All groups share one centre, and each spreads out both ways along 12 directions, with some noise.
In the rows, 128 means zero.
Known rows, each followed by its group:
[ 96 140 110 121 181 170 141 134 181 133 150 152 152 109 178 120 151 116
 130]	(0)
[175  96 150 117 136  74  61 125 112  88  91 146 105 146  67 131 109 161
 172]	(1)
[143 102 124 127 121 165 150 130 194 115  70 106 180 136 160 112 124 157
 135]	(1)
[117  99 118 175 118 175 120 110 114 136 124 140 105 149 117  70  84 166
  97]	(3)
[148 118 128 138 159 144 107 128 112 117 125 121 133 127 139 156 145 106
 171]	(3)
[ 90 183 120 127 149 161  82 168 172 105 143 164  80 173 169 134 103 113
 118]	(2)
[114 142 153 158 105 123 142 143 165 141 117 141 131 123 135 108 160 138
 113]	(3)
[130 134 121 139 121 151 193 112 155 162 139 144 183 130 170  71 131 111
 140]	(2)
[154 131 129 101  88  97 144 119 136 134 154  90 183  86 135 113  86  73
  94]	(0)
[124 127 149 183 102 182 138 134 142 140 134 141  81 174 142 141 141 145
 157]	(0)
[154  81 134 154 146 116 133  98 115 142  99 147 150 113 176 130 145 130
 119]	(0)
[137 109 108  86 135 160 178 111 112 134 143 137 210 140 126 168 106  77
 152]	(3)
[147 146 140 135  87 188 168 108 195  87 146  91 145 110 135  92 116 124
 106]	(2)
[136 116 165 129 166 134 166 144 136 105 147 153  83 143 102  94 125 138
 126]	(3)
[179  89 104 148 123 134 180 108 115 148 116  90 121  90 174 103 115 137
 103]	(2)
[126 132 137 144 131 142 161  92 144 128 122 127 149 138 150  84 152 143
 147]	(2)
[137 133 134 124 110 118 193  98 140 116  70 134 183 132 128  83 158 160
 112]	(1)
[122 128 104 138 126 103  90 116  98 175 123  85 102 120 167 144 140 139
 155]	(0)
[115 144 111 129 125 110  87 113 145 140 113 128  94 165 156 138 145 165
 176]	(0)
[154 150 126 137 100 126 117 126 122 122 102 131 169 135 113 119 121 106
 170]	(0)
[125  62 187 160 148 133  85  97 140 125 159 125 108 146 112 113 125 141
 143]	(1)
[113  91 155 152 147 173  49 119 140  79 155 126  73 131 102 165 127 148
 125]	(1)
[100 123 165 108 100 102 129  95 179 147 165 183 183 154 129 114 130 107
 128]	(2)
[137 113  97 121 121  70 127 145  81 165 110  82  85  72 132 190 175 148
 124]	(0)
[100 104 153 123 134 120 135 156 143 147 150 151 117 144  85 153 152 143
 137]	(1)
[171  46 180 194 107 178 136 116 126 111 120 149  95 144 125 147 116 141
 113]	(0)
[170  75  92 116 119 132  99  71 102 105 102 172 135 131 143 211 120 144
 148]	(3)
[123  50 135 146 133 160 138 161 159 149 100 128 153 113 108 174 159 169
 116]	(1)
[111 100  97  77 167 158 118 135 119 121 138 140 160 142 110 165  85 118
 124]	(3)
[102 152 162 169 135 157  75  92 138 131 215 137 133 137 159  77  96  65
 139]	(1)
[100 146  67 115 138 145 109  94 116 143  99 121 152 134 155 164 156 159
 164]	(3)
[130 101 164 129 111  91 158 140 117 177 142  98  87 178 128  95  95 134
 131]	(1)
[136 151  96 113  96  97 159  91 104 128 116 148 113 125 155 152 144 143
  99]	(1)
[ 57 154 128 186 130 167  63 174 162 140  63 127 148 133 128 105 165 178
 109]	(3)
[119 111 168 121 138 143 128 174 181 137 142 141 128 167 157 169 126  89
 132]	(2)
[137  99 104 151 131 138 151 149  80 200 136 162 162 112 124 133 118 101
 147]	(2)
[132 107 136 124  93  97  91 127 119 147 127 133 125 143  93 125  99 139
 130]	(3)
[137 126 167 138 122 115 141  73 133 107 123 154 174 133  98  81 158 141
 149]	(1)
[149  54 110 152 126 212 132  82 114 121 112 160 180 155 127 155  94 139
 141]	(3)
[132 112 154 156 122 145 134  94 158 125 104 173 185 154 122  59 120 148
 145]	(0)
[104 159  91 134 129 123 122 128 122 148 122 155 149 107  79  68 137 170
 150]	(0)
[148  94 155 127 116 112 161 175 163 174 116  90 163 141 104 123 135 114
 202]	(2)
[127 126 125 148 121 123 126  91 123 151 136 112 115 145 189  86 106 125
 110]	(1)
[166 102 116 127  68 129 141  99 167 144 138  89 163 101  85  67  92 152
 157]	(2)
[114 164 194 170 135 149 208 147 176 140 101  53 155 175 230  72 172  88
 132]	(2)
[138 142 154 119 160  83 142 115 116 115 100 146 113 146 125 136 193 143
 178]	(3)
[ 92 127 152 181 119 194  88 141 126 127 138 139 129 151 115 148 136 113
 136]	(2)
[106 148 151 116 112 109 137 125 179 150 122  82 116 176 194 147 166 129
 157]	(0)
[147 106 141 155 175 111 159 129  57 134 139 136  51 154  76  42 100 168
 147]	(3)
[126 185 143 145 111 126  87 108 113  89 107 130  98 198 110  91 118 147
 181]	(0)
[102 174 132 107 176 132  91 155  96 121 175  49 132 116 119 115 111  61
 155]	(0)
[120 135  90 126 145 134 170 144  99 168 160 117 112 106 122  88 106 124
 122]	(3)
[117 139 160 170  67 126 121  89 128 147 124 138 191 132 145 124 153 101
 128]	(2)
[101  92 137 132 160  81 104  71 125 155 119 116  69 181 207  58 102 186
  80]	(1)
[131 122 162 101 155 133 205 144 159 121 145 138 142 143 158 129 139  88
 123]	(2)
[145 148 103 145 111 135 130 108 131 108 121 155  56 135 169 154 140 155
 110]	(0)
[104 120 166 113 165 106 129 178 160 159 132 132 113 178 168 140 135 107
 142]	(2)
[106 104 109 147 120 147 103 113 125 159 159 150 116 113 144 181 153 136
 126]	(1)
[186 123 130 100 144  48 107 112 115 107  87 163 140 125 148  94  91 118
 118]	(1)
[113 121 151 135  99 126 103 113 172 155 147 100 159 135 147 146 147 110
 169]	(3)

New rows, each followed by its group:
[143 177 131  94 129  74 151 112 125  93  88 118 134 135 160 126 159 117
 117]	(0)
[118 155 112 159  87 173 166  99 112 124 122 112 147 110 151 133 142 125
  81]	(1)
[123  98  97 145 126 116  96  70  85 161 146 193 126 117 139 115 106 148
 117]	(2)
[149 103 156 129  95 115 141 104 143 130 138  81 147 127  80  84 112 143
 156]	(2)
[113 153 130 112 122  72 180  98 107 138 119 199  89 146 154 136 176 159
  77]	(0)
[ 97 120 140 189 143 119 104 138  28 187 116 125 125 125 125 126 155 120
 115]	(2)
[111 178 178 163  60 131 196 128 134 142 117 113  82 203 127 110 165 145
 138]	(0)
[124 127 117 133 115 120 143 145 113 171 147 137 155 117 108 101 103 109
 134]	(2)
[150  95 142 113 142 109 130 151 144 123 130 157 129 109 144 149 110 106
  86]	(1)
[181  73 168 140 171 140  70 149 181 103 150 135 151 108 130 134 110  86
 183]	(1)
[142 130 163 103 111 123 142 127 145  92 168 110  96 141 142 163 108  89
  91]	(0)
[129 148 139 150 112 176 126 131 115 108 176 153 106 142 112 131  89  88
 125]	(0)
[ 92 126 133 179 118 161 100 132 112 173 136 145 151 143 132 113 124 120
 143]	(2)
[112 147 102 135  93 106 158 108  96 171 155 179  83 121 153 141 142 141
  84]	(0)
[116  99 102 140 131 139 129 124 147 167 136 129 144  92 101 115 153 171
 152]	(2)
[130 119 135 112 139 104 123 101 135 109 124 158 116 119 129 156 170 150
 127]	(2)
[123 101 137 113 142 147 105 135 150 113 167 173 102 133  95 170 116 127
 138]	(0)
[138 133 150 142  96 145 153 170 200 155  98 146 192 149 155 178 176  97
 199]	(2)
[121 104 186 149 168 114 148 129 124 139 169 139 129 126 119  79 145 104
 129]	(1)
[215 108 133 108 103 123 201  89 159  83 115  68 117 109 150  90 100 127
 124]	(2)
[115 155 105 120 135  97 126 165  93 165 140 159 129 118 105 131 125 106
 130]	(2)
[118 134 174 166 115 152 169 117 105 128 155 131 134 165 134 100 118  86
 110]	(0)
[160  80 132 113 123  75 131 101 124 121  69 164 135 124  71 159 188 203
 179]	(1)
[175  62 144 145 168 104 155 106 123 119  81 128 135  94 124 137 197 178
 161]	(1)
[157 144 174 168  94 175 162 113 159 134 199  98 177 116 124 109 137  43
 213]	(1)
[ 62 145 130 129 123 136 133 142 125 161 150 135  74 158 105 157 168 173
 119]	(1)
[126 130 122 113 144  82 134 100 137 155 124 145 104 148 154 119 161 162
 170]	(1)
[121 131 147 146 104 147 204 149 120 128 143 162 110 116  78 124 156 143
  98]	(0)
[112 136 118 121 105 123 103 128 168 151 145 139 135 129 116  96 107 146
 144]	(2)
[140 134 120 110  77 112 152 144 114 130  95 143 145 136  89 156 123 136
 108]	(1)
[ 67 171 140 123 151 112  62 184 147 158 134 179 113 190 119 142 136 122
 172]	(2)
[152  76 117 109 173  34 195 109 124 200  89 147 133 118 202  90 165 159
 135]	(1)
[ 90 162 120 151 128 169 105 108 147 123 135 188 139 141 169 136 146 125
 114]	(2)
[132  84 113 127 116 138  67  89 104 132 139 110  77 174  78 125  75 186
 181]	(3)
[180 122  98 142 139 102 115 128 116 155 112 101 118 113 211 104  89  97
 138]	(1)
[121 152 116 140  73 129 138 134  99 151 110 123 135 147 102 128 114 132
 138]	(1)
[110 142 137 130 110 116 148 120 118 168 154 130 167 136 151 119 128  86
 131]	(0)
[139  47 183 130  45  70  77 141 209 199 178 138 148 102 123 177 119 110
 132]	(3)
[143 136 139 163 116 112 104  40  99 129 151 139 138 124 144 100 153 130
 180]	(1)
[167 118 116 141 148 147 126 128 149  91 102  95 128  85 155 119 130 134
 115]	(0)
[114 140  92 156 133 156  58  69 121 113 141 105  65 134 184 100 101 170
 110]	(3)
[131 121 159 110 131 103 134 171 138 150 152 135 101 167 186 132  72  63
  80]	(2)
[125 102 142 113  98 141 147 102 197 141 175 148 165 126 111  95 101 129
 141]	(2)
[167 138 153 122  95  74 144  87  99 114 107 129 161 130 109 123 154 120
 160]	(2)
[125 140  58 102 140 135 140 171 160 168 152 155 103 100 172 113  72 122
  94]	(2)
[142 174 119  78  84  74 207 169 120 148 116 138 130 150 145 113  89  92
  85]	(1)
[180   4 164 163 172 184  68  99 130  91 148 160  87 158 111 176 101 151
 182]	(3)
[162  91 156 135 153 132  61  89 148  69 163 129  72 123 141 159 122 128
 143]	(1)
[143 136 133 151 108 134  72 112  97  91 128 134 109 125  77 153 129 138
 159]	(1)
[113  97 126 129 129 135 145 106 138 155 132 143 162 135 151 129 139 130
 130]	(3)
[131 147 129 138 131 132 108 115 111 107 156 143 106 108 141 144 124 100
 115]	(1)
[105 120  93 119  83 191 142 105 170 151 123 120 192 146 126 162 128 145
 162]	(3)
[103 169 168  92 121  99 228 167 138 131 145 173 158 133  76 106 167 104
 111]	(1)
[153 112 135 122 103 132 137  88 140 101 140 115 134 121  82 102 114 145
 146]	(2)
[133 147 122 158 100 170 143 133 138 124  84  83 158 143 159  82  99 133
 106]	(1)
[ 88 164 102 119 106 154 133 169 188 175 168  61  92 123 169 160 151 122
 166]	(0)
[103 132 146 146 150 112 138 181  98 182 125  82 109 142 150  94 114 102
 116]	(2)
[122 180 125 112 125 147 139 143 175  91 123 156  94 166 141 160 155 132
 158]	(0)
[139  67 139 179 156 145 109 136  89 146 127 101  55 122 151 184 163 146
 138]	(0)
[130 119 128 141 101 139 127 121 172 141 125 101 157 114  90 100 146 166
 182]	(2)
[139 120 151 103 126 133 156 153 155 125 166 123 127 147 124 112  76  83
 110]	(2)
